The rows of a group lie close to one hidden flat surface of 12 dimensions, which passes through zero. Surfaces can cross.
(in the rows, 128 means zero)
Known rows, each followed by its group:
[122 132 139  86 124 197  96 108  73 160  92 119 100  98 163 173  45 138
 137] | F
[164 101 130 119 120 154 168 129 179 141 122 141  96 185  94 153 181 151
 133] | E
[171 126 138 124 172 177 155  45 141 131 131  87 135  79 130  42 102 128
 174] | F
[141  97  86 139 186 183 133 164 149 117 153 182 119 183 156  88 131  97
 121] | E
[ 89 100 124 159 155 130 109 130 149 116 148 140 113 117 116 163 151 142
 108] | F
[167 153 102 161 108 139 182 104 180 126 129 124 174 175 149 122 205 123
 116] | H
[142 144 159 110 122 150  96 127 102 127  85 106 158 112 135  92  85 138
 112] | M
[176 116 149 144 137 123 125 154 127 129 117  82 136 162  95 105 173  99
 126] | E
[127 127 171 143 136 132  97 161  94 112 115 118 121 111  89 134 127 127
 121] | E
[139 120 107 155 150 136 127 115  88 150 108  98 118 150 159 129 103 121
 135] | F
[145 135 108 101  82  78 170 120 134 159 102 120 107 171 127  90 127 133
 154] | E
[132 142  84 137 143 117 101 133 160 135 159 135  99 138 180 125  76 149
 143] | H
[121 132 115  92 121 126  85 163 127 149 116 102 133 132 141 156 114  95
 138] | E
[154 139 143 204 188  78 111 136  89  60 149 162 184  88 101 143 100 136
 152] | E
[142 160 135 118 101 126 142  98 155 143 106  81 118 117 129 139 168 129
 184] | M
[141 104 113 127 146 175 130 147 129 137 196 169 126 171 122 189 113 101
 122] | F
[ 94 161 118 121  93 190 137 130 136 129 117 150 108 130 156 146 144 141
 119] | W
[ 86 148 131 156 124 167 154 178  80 100 170 170  83 159 119 102 127 113
 167] | E
[109 132 116 104 114 153 162 106 143 114 125 134 168 121 128 140 124 142
 173] | W
[131 141 128 121 118 126 140 153 116 110 127 148 146 123 119 161 140 113
 126] | H
[144 144  91 107 132 106 107 106 203 138  86 128 135 113 154  95 134 132
 137] | W
[146 114 169 145 107 154 169 111  97 132 167 100  97 111  61 111 111 150
 101] | E
[130 100 117 141 159 151 129  94 114 152 125 118 107 160 134 109  96 135
 175] | H
[136  44 136 111 171  97 154 117 130 148 105 156 124 214 159 154 179 136
 153] | E
[ 99  99 158 108 101 106 133 140 177 142 132 116  98 153  83  40 191 131
  76] | H
[ 94 128 102 115 149 175 111 116 175 129 162 157  98 101 154 117 114 128
 115] | W
[113 144 125  94 101 178 143  97 164 142 127 101 132 107 166 108 155 130
 111] | F
[169 188 112 179 116 123 104 111 143 126  69 146 146 132 147 119 150 130
 105] | F
[114 127 150 105 103 139 139 150  87 135 151 116 121 130 130 176 119 126
 126] | M
[160 111 135 127 117 137 163 146  88 136 115 140 117 166 108 128 115 130
 113] | H
[116  75 152  85 136 156 120 135 125 147 132 136  91 130  88 169 109 139
 135] | H
[ 96 125 165 112 171  99  51 130 159  77 119 169 174  25 115 103 117 135
  86] | F
[131 134 106 132 124 125 146 109 149 126 133 141 154 142 166 160 146 135
 125] | E
[172  95 108 170 158  74 129 127 160 113 120 171 156 162  71 111 111 151
 118] | M
[147 112 101 125 149 167 174  94 170 119 133 148 122 134 120  56 118 142
 149] | W
[117 133 106 133 123 173 140 161 153 103 185 178 179 156 163 156 135 121
  80] | M
[155 127 112 129 153 166 146 114 143 127 115 138 105 131 149 114 133 128
 152] | M
[136 127 165 135 100 127 152 130  77 132 133 103 122 132 101 127 119 143
 105] | M
[186  98 132 155 166  63 146 136 107 114 145 108 175 149 110  77 130 100
 109] | H
[153 116 171 150 135  97 128 101 125 147 130  72  66 117  54  71 150 128
 161] | W
[ 82  83 140 140 181 140  77 105 132 130 159 137 123 112 138 103  91 143
 112] | H
[ 70 160 109 133 112 132 144 135 177  96 210 160 126 101 130  88 154 121
 127] | W
[102 114 116 113 149 145 120 161 123 111  58 157 144 166 129  95 155 105
 187] | W
[142 130 106 187 156 123 112 116 161 124 103 151  94 147  97 164 149 151
 164] | F
[156 174 143 152 151 147 180 109 137  86  90 135  58  62 150 101 216 140
 148] | M
[127 137 134 134 132  83 161 167 121  55 129 186 175  99 127  89 122 160
  94] | F
[122 162 156 130 119 109 125 147 123  99 115 124 120 106 100  51 136 122
 174] | M
[122 169 138 152  79 176 129  68 170 138  64 124 165 125 158 206 192 184
  92] | H
[173 149 123 111  95 162 200 104 164 120 148 120 181 143 164 103 169 133
  85] | F
[132 138 130 158 136  85 129 184 142  65 100 223 130 124  89 104 135 168
  86] | F
[175 117 109 144 156 142 149  96 117 136 142 112 128 129 115 138  79 130
 171] | E
[ 78 110 151 143 141 134 104  96 132 130 177  98 142  82 116 108 130 122
 102] | M
[114  91 175 142 134 140 144 109  69 138  77 119 142 148  84  62 154 115
 106] | H
[129 124 126 120 111 106 121 156 117 140 140 108 161 163 157 172 153 102
  90] | W
[165 134 125 150 138  89 127  96 166 132 186  78 141 111 136 172 117 151
 148] | H
[108 161 102 169 120  97 114 122 136 122 119 137 157 134 138  70 129 120
 109] | M
[129 106 109 104 146 113 120 118 140 145 146 111 136 123 137 118  98 106
 143] | E
[124 207  84 181 109 116 120 141 140 112 153 142 156 145 197 176 173 100
 133] | W
[122  97 148  97 138 122  85 126 119 154 111  93 131 115 136 165 123 116
 107] | W
[126  93 112 127 156 119 108 124 167 131 154 132 165 139 129 101 131 109
  97] | M
[138 187 161 126 101 144 131  67 135 110 116  89 193  50 161 166 136 152
 124] | F
[ 67 124 140  87 102 152 100 143 151 137 130 141  89 109 121 128 139 133
 107] | M
[119 163 113 161 127 109 125 126 122 113 129 128 146 125 149 121 135 118
 149] | F
[122 126 129 111 112 116 112 125 140 153 121  98 103 133 144  90 123 134
 101] | H
[184 119 103 165 149 135 156 151 133 104 117 182 161 177 140 153 142 142
  85] | W
[156 131 109 128 166 166 152 152 135  90 113 198  72 101  79  80 107 126
 171] | H
[123 146 141 103  98 113 104 155 127 127  84 139 128 135 112 113 111 143
 127] | M
[108 131 112  97 107  48 129 175 158 102 178 178 143 115 102 113 103 132
 114] | W
[138 117 151 158 137 150 113 142 137 127 145 146  89 130 108 163 155 142
  74] | W
[152  99 142 195 230 133  97 131 124  78  94 169 138 121 120  50 144 124
 130] | E

New rows, each followed by its group:
[ 89 198 112 153  66 134 155 172 103 111 203 119 156 144 149 140 160  89
 122] | E
[133 135 181 230 149 166 131 142  64 121 165 100  85 156 109 147 214  99
 100] | W
[118 128 136 165 123 136 118 127 121 136 133 127 103 139 106 144 145 134
 110] | F
[215 180 163 157 113 187 109  54  86 165  93 104 131 112 115 198  83 143
 147] | F
[104 131 125 102  87 158 160 108 189 131 135 116 152 126 141  93 187 135
  76] | W
[120 171 120 126 102 159 141 123 139 124 133 133  93 103 129 148 125 146
 154] | H
[107 147 121 126 109 136 116 136 128 127 129 139 139 129 154 169 131 136
 114] | H
[144 145 117 172 141 172 114 102 148 135 113 144 106 133 125 103 143 131
 109] | F
[181 122 106  99 115 110 128 117 163 165  98 120 100 155 127 154 114 144
 135] | W
[ 85  88 122  88 119 106 101 189 140 133 150 160 133 161 142 120 134 109
  60] | H
[151 126 156 124 132 130 115 119 138 121 126 139 138 104  97 140 123 137
 115] | F
[149  84 139 101 139 102 140 137 135 114 118 140 183 133 105 147 115 145
  99] | W
[ 18 119 155 131  97 164 157 144  75 125 198 130 138 156 113 112 177  77
 154] | H
[121  96 139 113 185 210  67  79 166 148  88  89 130  94 175 155 148 124
 107] | E
[129 123 117 175 152  83 118 167 108 107 157 170 126 157  93 159 119 116
 152] | F
[128 123 123 101 128  90 114 163  91 143 116 102 120 138 146  41 108  83
 102] | H
[ 92 158  97 150 145 125  94 149 214  98 151 193  89 110 132  88 176 122
 120] | W
[114 114 124 110 139 140 127 116 151 129 157 140 103 106 111 118  98 139
 149] | W
[ 94 103 120 103 154 130 103 134 187 130 112 155 106 138 137  98 172 120
 144] | E
[174 194 115 190 101 100 155 106 134 119  96 125  94 144 127  71 122 177
 158] | H
[104 128  90 168 110 136 213 148  96 126 194 117  95 197 133  95 153 111
 167] | F
[ 99 172  80 172 111 141 163 141 143 112 143 192  72 163 104  56 126 133
 181] | M
[154 149 120 150 124 149 154 100 158 110 104 152 140 114 122 112 130 168
 116] | W
[130 108 135 106 109 123 143 149 126 142 162 126 114 161  98 170 133 120
 149] | F
[117 107 120 106 154 120  89 142 147 125 180 111 158  88 116 135  93  97
 109] | E
[129 109 122  96 119 104 115 157 155 141 143 122 131 142 141 131 137 121
  80] | H
[151 107 124 122 148  73 113 124 183 134 185 107  90 124  93 152  96 154
 187] | H
[149 185  93 153  95 139 152 102  90 139 154  94 169 113 176 149  83 114
 131] | E
[150 128 104 133 125 109 160 123  86 145 190  96 158 157 158 149  87  99
 153] | W
[102 111 136 125 157 127 120 135 103 119 166 108 135 103 156  97 132  90
 115] | M
[155 163 129 108  68  90 146 125 122 135  71 114 164 134 134 164 122 159
 124] | W
[134 118 131 104 122 137 106 118 160 145 116 121 120 117 135 162 135 144
  89] | W
[109 119 140 116 106 116 107 148 101 148 146 117 118 142 155 158  92 149
  75] | H
[ 90  61 155 106 168 120 105 150 134 118 165 154 127 131 114 165 146 120
 122] | E
[189 165  98 138 125 191 123  67 217 144  62 101 125 102 142  94 150 155
 102] | E
[159  92 159  73 146  77 155  99 132 109 136  77 199  76 128 134 107 143
 151] | F
[100 157 117 134 118  52 127 111 136 104 143 156 167  90 138 149 113 140
 154] | E
[183  79 130  98 122 114 179  82 119 175 167  47 163 148 129 111 101 121
 108] | W
[216 161 157  83 108 130  99 119 157 134  64 159 189 115 134  97 118 124
  48] | F
[142 129 153 125 115 141 141 120  63 144  82 114  86 128  98 115  91 144
 161] | H
[111 111 135 133 147 145 141 135 136 111 178 139 129 118 128 124 146 115
 110] | M
[103  81 153 119 144 172 136 151 118 131 159 145  71 145  83 127 137 125
 129] | W
[135 109  63 155 217 109  90 113 175 115 125 143 158 130 174  87 125  90
 174] | F
[134 107  88  71 114 120 191 103 138 146 134 114 143 148 123  25  73 121
 188] | W
[129 117 137 188 193 172 132  86  85 102 164 127 159 114 163 175 122 126
 165] | E
[134  96 145 102 164 167 131 152 135 105 167 154 131 122 119 137 117 122
 137] | M
[135 126 157 124 137 174 132 107 107 120 159 134 138  93 125 149  96 135
 112] | F
[ 95  98 155 138 152 174 153  91  71 120 152  75 205 106 160  63 133 100
  83] | W
[101  66 163 113 158 124 108 134 118 140 196  92 124 118  98 147 142  97
 118] | W
[141 163 162 155 103 122 115  92 104 132  66  77 154  98 139 136 157 146
 102] | W
[105 133  96 198 142 136 180 122  38 121 150  92 113 153 172  95 102 130
 153] | F
[153  71 151 110 177  36  85 151  89 126  74 115 190 124 103  93 116  86
 114] | H
[115 140 115 158 152 141 100  90 138 134 122 104 132 103 154 119 134 119
 132] | F
[124 161 124 125 100 106 111 166 158 111 130 130 147 124 109 152 157 115
 130] | E
[118  97 151 142 178 157 112 138  80 102 170 148 109  91  91 138  66 130
 139] | E
[170 129  99 127 147 153 125  60 124 153 117  94 168  93 177 160  66 138
 108] | E
[102 118 130 192 141 173 109  53 105 148 117 127 185 167 200 208 113 185
 102] | H
[ 60 156 128  93  85 124 127 129 156 130 160 121 100  97 116  89 136 120
 162] | W
[ 96  64 111  84 160 175 120 144 136 135 167 146 128 132 162 172 101 125
  95] | F
[121 170  96 142 116 116  92 149 174 151 102 120 102 160 183  90 196  85
 108] | W
[ 82 100 142 105 150 127 103 138 144 138 130 117 110 141 135 114 168 103
 166] | E
[167  88 157  58 149 126 117 203  81 125 105 154 102 163  89 124  57 120
 190] | M
[120 136 140  91  83 121 129 168 127 128  68 167  94 140 104 119 115 166
  90] | W
[122 117 126 133 148  98 116 166 140  89 181 173 169 114 122 197 121 127
 108] | H
[110 146 118 140 130 122 115 132  88 138 138 100 130 131 172  85 120  86
 129] | W
[107 108 137 130 161 144 112 131  91 127 103 152 104 140 150 121 113 132
 146] | E
